There are 4 ways to turn a row about zero (a turn may also mirror it). The second row of each pair is the first, turned, with some noise. The first 36 pairs use one turn. New pairs use 2 turns, one after the other, and a turn may come again.
Some pairs, each with its turns in order after it:
-10	20	-33	20	-15	-37	-22	0
-20	-6	-36	27	22	3	11	-14 -> z_560

-11	-45	26	7	7	-30	-22	36
27	-10	-3	21	14	57	-27	7 -> z_698

-22	-4	39	-16	10	-44	-20	-24
48	-8	-8	41	-14	19	21	-11 -> z_698

31	-22	37	13	-24	-22	-14	3
-25	-25	-5	-7	-8	1	-53	-1 -> z_560

-29	-36	-15	26	-15	-6	44	23
-6	-2	5	-34	50	41	20	0 -> z_698

-32	9	-24	-30	21	-13	-45	27
-7	-19	-5	-14	62	0	-1	-42 -> z_796

-16	-15	16	-9	-18	-19	3	-8
2	8	6	15	-3	-8	-31	-26 -> z_560

45	-45	32	29	-32	-33	43	12
-35	36	20	-1	3	67	34	-32 -> z_837

-19	26	29	-35	-22	2	15	0
25	-12	6	17	-46	15	-2	18 -> z_837

-5	6	-7	4	35	31	19	42
10	-4	30	-1	-6	33	33	31 -> z_560

-46	-46	-30	47	-43	-26	-44	-36
34	10	36	28	-37	-32	16	-88 -> z_796

34	25	35	10	-25	11	38	34
-25	19	52	27	-20	37	-15	2 -> z_837

-11	6	11	-38	-3	12	-43	-9
9	-26	13	-21	29	-20	-29	-8 -> z_796

-23	-13	-46	16	30	32	44	-16
-25	20	-15	-53	3	12	44	27 -> z_698

-3	-45	16	-14	-23	-8	46	-21
10	-11	42	-3	-41	38	10	13 -> z_796

-14	11	-26	29	19	40	24	12
-18	-17	12	-6	9	-19	-52	-33 -> z_837

-25	40	36	9	-47	38	31	4
18	-36	44	2	-37	45	-43	13 -> z_837

-40	-36	-31	-36	-15	-20	7	-9
15	16	23	12	32	-7	4	-61 -> z_560

25	-35	41	46	26	32	6	-45
-4	-55	9	8	0	-10	28	76 -> z_698

28	30	-35	12	-19	17	-8	-5
-30	1	-32	-13	-5	0	31	4 -> z_560

-32	-7	-39	45	36	-37	-44	20
3	-49	-7	51	68	5	23	8 -> z_560

-33	-45	-42	-27	40	-13	29	36
-4	20	13	11	40	76	18	-29 -> z_796

25	-42	-38	-14	-40	-11	-22	-8
-39	-5	1	-29	35	-13	0	-49 -> z_560

-1	30	42	26	-38	19	7	28
-15	-6	53	-6	-14	35	-21	29 -> z_837

18	41	25	46	10	-20	25	-12
43	-24	6	-23	21	-44	2	19 -> z_698

32	16	31	33	-18	6	-4	3
9	-39	23	4	18	-27	-24	7 -> z_698

30	-30	-19	11	-3	-9	-1	-11
-20	-10	-29	12	24	-10	-2	20 -> z_698

22	-23	-37	15	32	-27	-14	-37
19	-41	-29	-25	42	-8	12	-16 -> z_560

-22	46	19	-22	-19	-21	-2	7
-9	-31	-17	-48	1	-15	23	-1 -> z_796

-12	-37	-1	41	-44	11	39	-24
25	6	15	23	-73	20	9	-16 -> z_796

-38	-27	-20	22	3	-28	5	3
24	15	6	16	0	17	37	-37 -> z_796

-24	-32	-17	-47	-17	19	-18	-37
51	-41	-15	-5	-8	-13	33	-17 -> z_837

38	25	0	3	-36	0	-43	32
-54	-30	-10	10	1	-39	-12	-4 -> z_796

7	-14	-8	-1	17	-22	-31	-6
1	13	-21	-7	18	-23	27	10 -> z_837

-6	45	-29	47	-46	-47	46	-44
-5	-17	-38	31	35	83	-38	16 -> z_837

-7	-25	-47	4	-26	-9	42	20
-31	21	-17	-27	55	23	14	-16 -> z_698

New pairs. What belongs after each?
29	31	-9	18	7	7	-36	2
-16	-17	28	3	3	-20	13	-38 -> z_698 z_796

5	-1	8	29	28	46	-42	36
67	14	5	41	-12	23	-8	-7 -> z_837 z_698

43	30	-1	19	21	38	42	-23
-8	17	0	-24	-8	-12	-60	-50 -> z_796 z_698

20	9	-42	7	-13	43	8	4
7	35	-13	-51	22	3	7	-8 -> z_837 z_837

29	-8	12	-42	10	37	-17	9
4	9	9	19	-53	-22	4	35 -> z_560 z_837

36	34	-29	24	13	7	1	13
7	12	38	-3	-4	22	41	-21 -> z_560 z_560

17	7	-9	8	14	37	7	-47
4	37	-13	17	42	-3	2	-20 -> z_560 z_698

35	-15	5	-6	32	-38	-2	44
41	11	-45	18	7	43	24	7 -> z_796 z_796

-9	1	3	3	8	7	15	10
-11	6	-9	5	1	11	-18	-3 -> z_796 z_796

33	1	-40	29	-43	-39	-4	-23
5	24	-36	54	-32	-12	-18	-31 -> z_796 z_560

-34	20	35	-30	21	-22	13	21
-45	-30	-11	-13	-30	-8	-2	-43 -> z_837 z_796

7	-21	31	-27	13	-13	34	10
-20	25	-25	7	-40	-14	15	-16 -> z_837 z_560

-36	28	15	10	36	-24	41	-19
-48	-38	-22	-36	-20	10	17	-5 -> z_560 z_560

-25	41	-12	-45	-27	-6	25	-4
-44	-41	-10	-5	34	16	-18	-8 -> z_837 z_698

-30	-2	29	-17	-20	-14	-12	-46
7	24	8	17	-54	8	7	26 -> z_698 z_796

-44	-39	10	-6	4	-45	16	-11
6	-54	-21	25	-11	-29	7	39 -> z_560 z_698

37	6	-16	-27	39	23	40	-10
1	50	9	-54	-15	18	2	-15 -> z_560 z_560

-41	13	34	-36	19	16	-15	3
20	-4	48	11	-4	45	-2	5 -> z_698 z_837

-4	-32	36	-35	-43	-43	-21	-28
-7	28	8	-27	53	28	-37	-34 -> z_698 z_837

46	-44	-11	-41	-44	-7	-28	-40
-3	17	13	-30	50	-34	21	70 -> z_837 z_698

16	-3	40	-21	9	26	-45	17
6	-47	27	1	44	4	-23	8 -> z_796 z_560

-15	44	-18	4	-40	-9	-42	7
19	33	-49	-11	6	1	30	-39 -> z_560 z_796

14	16	-20	-1	-12	17	-15	29
8	16	24	-29	-13	18	10	-8 -> z_560 z_698

-36	-27	-32	10	-20	-13	-25	10
50	7	-17	-14	29	26	-17	-16 -> z_796 z_837

17	0	8	-47	-17	41	-47	29
51	31	33	-12	-43	14	-16	-28 -> z_560 z_698

5	-33	18	24	-30	-30	-12	-33
1	-31	-51	32	-15	23	22	-9 -> z_560 z_698

-23	34	-25	-46	-40	8	37	-6
5	33	-62	6	-44	-11	29	1 -> z_560 z_560

-2	29	2	-3	-27	-15	-4	-16
-15	-1	-17	29	3	10	-23	3 -> z_837 z_796

-18	26	6	42	27	25	-42	-31
-40	3	4	45	50	24	4	-22 -> z_698 z_698

46	-25	3	-33	-16	-27	17	17
15	-6	50	-13	-7	44	10	-7 -> z_796 z_698

-29	-28	-10	20	43	-37	16	37
11	3	7	-56	9	12	6	-55 -> z_837 z_796

40	13	-13	45	44	-8	9	-10
-25	5	18	27	-5	60	-20	-14 -> z_560 z_796

-41	9	-21	18	-17	20	13	15
-6	-5	34	-3	31	-30	-13	-14 -> z_837 z_560

-9	-45	19	24	43	-30	-1	-45
-5	47	-6	-4	34	-7	64	-17 -> z_560 z_837

18	17	5	5	46	44	-24	22
-12	-37	25	1	-17	4	36	48 -> z_698 z_837

21	-28	-27	-14	-28	13	10	33
-10	7	33	32	-6	-49	12	9 -> z_796 z_560

-1	-46	29	-9	-36	-15	24	-17
37	-15	30	28	-11	19	-16	-41 -> z_837 z_837

-30	-9	22	42	28	11	-13	41
17	53	11	16	31	-3	-36	-2 -> z_837 z_560

-8	-12	-26	9	-2	32	8	7
6	-18	-19	25	-8	15	25	17 -> z_837 z_698

33	21	45	0	42	44	-4	-24
-50	0	15	34	-10	45	-55	-6 -> z_698 z_560

-16	-25	-46	13	-9	-27	-12	-5
22	3	1	-15	18	-20	52	-23 -> z_698 z_560

-14	-45	19	-29	-21	-21	2	-33
23	34	-29	24	-30	20	1	20 -> z_698 z_796

-29	37	-19	6	18	35	46	4
-17	3	-10	-10	-62	34	15	-15 -> z_560 z_560

-12	-43	42	-13	3	-42	35	-27
0	3	67	12	37	-3	-11	32 -> z_796 z_698

14	40	-19	38	34	-19	-15	-30
-26	0	-18	-18	39	29	-13	-53 -> z_698 z_560

-8	-10	29	-25	4	-35	42	-31
23	-40	28	40	29	6	-14	-13 -> z_837 z_837

17	18	5	28	15	23	-14	4
-16	10	18	9	23	4	-25	-13 -> z_698 z_560

34	-6	9	-38	-40	-8	41	-1
-25	-43	32	-30	20	-20	21	15 -> z_837 z_698

-45	-27	-14	-17	23	26	-45	-33
71	13	-22	10	17	-9	-13	36 -> z_560 z_698

46	22	-25	-34	-26	-20	44	-8
23	37	-39	38	-45	-23	-11	-7 -> z_837 z_796

-43	-19	27	-9	-39	-46	33	28
4	-4	48	-33	-51	-13	4	-48 -> z_796 z_560

-36	30	23	-36	-13	20	19	5
-4	18	38	-47	26	-3	-1	-17 -> z_796 z_560

2	-1	-18	-33	-9	-22	-9	28
49	-3	10	-8	7	21	-4	1 -> z_796 z_796

9	-3	4	28	-25	30	-31	-36
3	6	15	15	32	6	-14	52 -> z_837 z_796

-16	-46	39	-22	-21	4	-44	-39
14	61	24	-27	0	24	53	9 -> z_796 z_837

29	-20	23	3	-10	21	30	26
23	-10	22	18	4	16	-22	47 -> z_698 z_560

14	-23	-21	-32	41	-42	-26	-5
-42	-6	-23	1	12	12	55	2 -> z_698 z_560

12	-7	18	15	8	-45	-27	15
19	38	18	-36	-2	6	-8	-17 -> z_837 z_698

-5	-11	26	39	22	24	-21	-40
20	1	-28	29	46	30	-25	-5 -> z_560 z_698

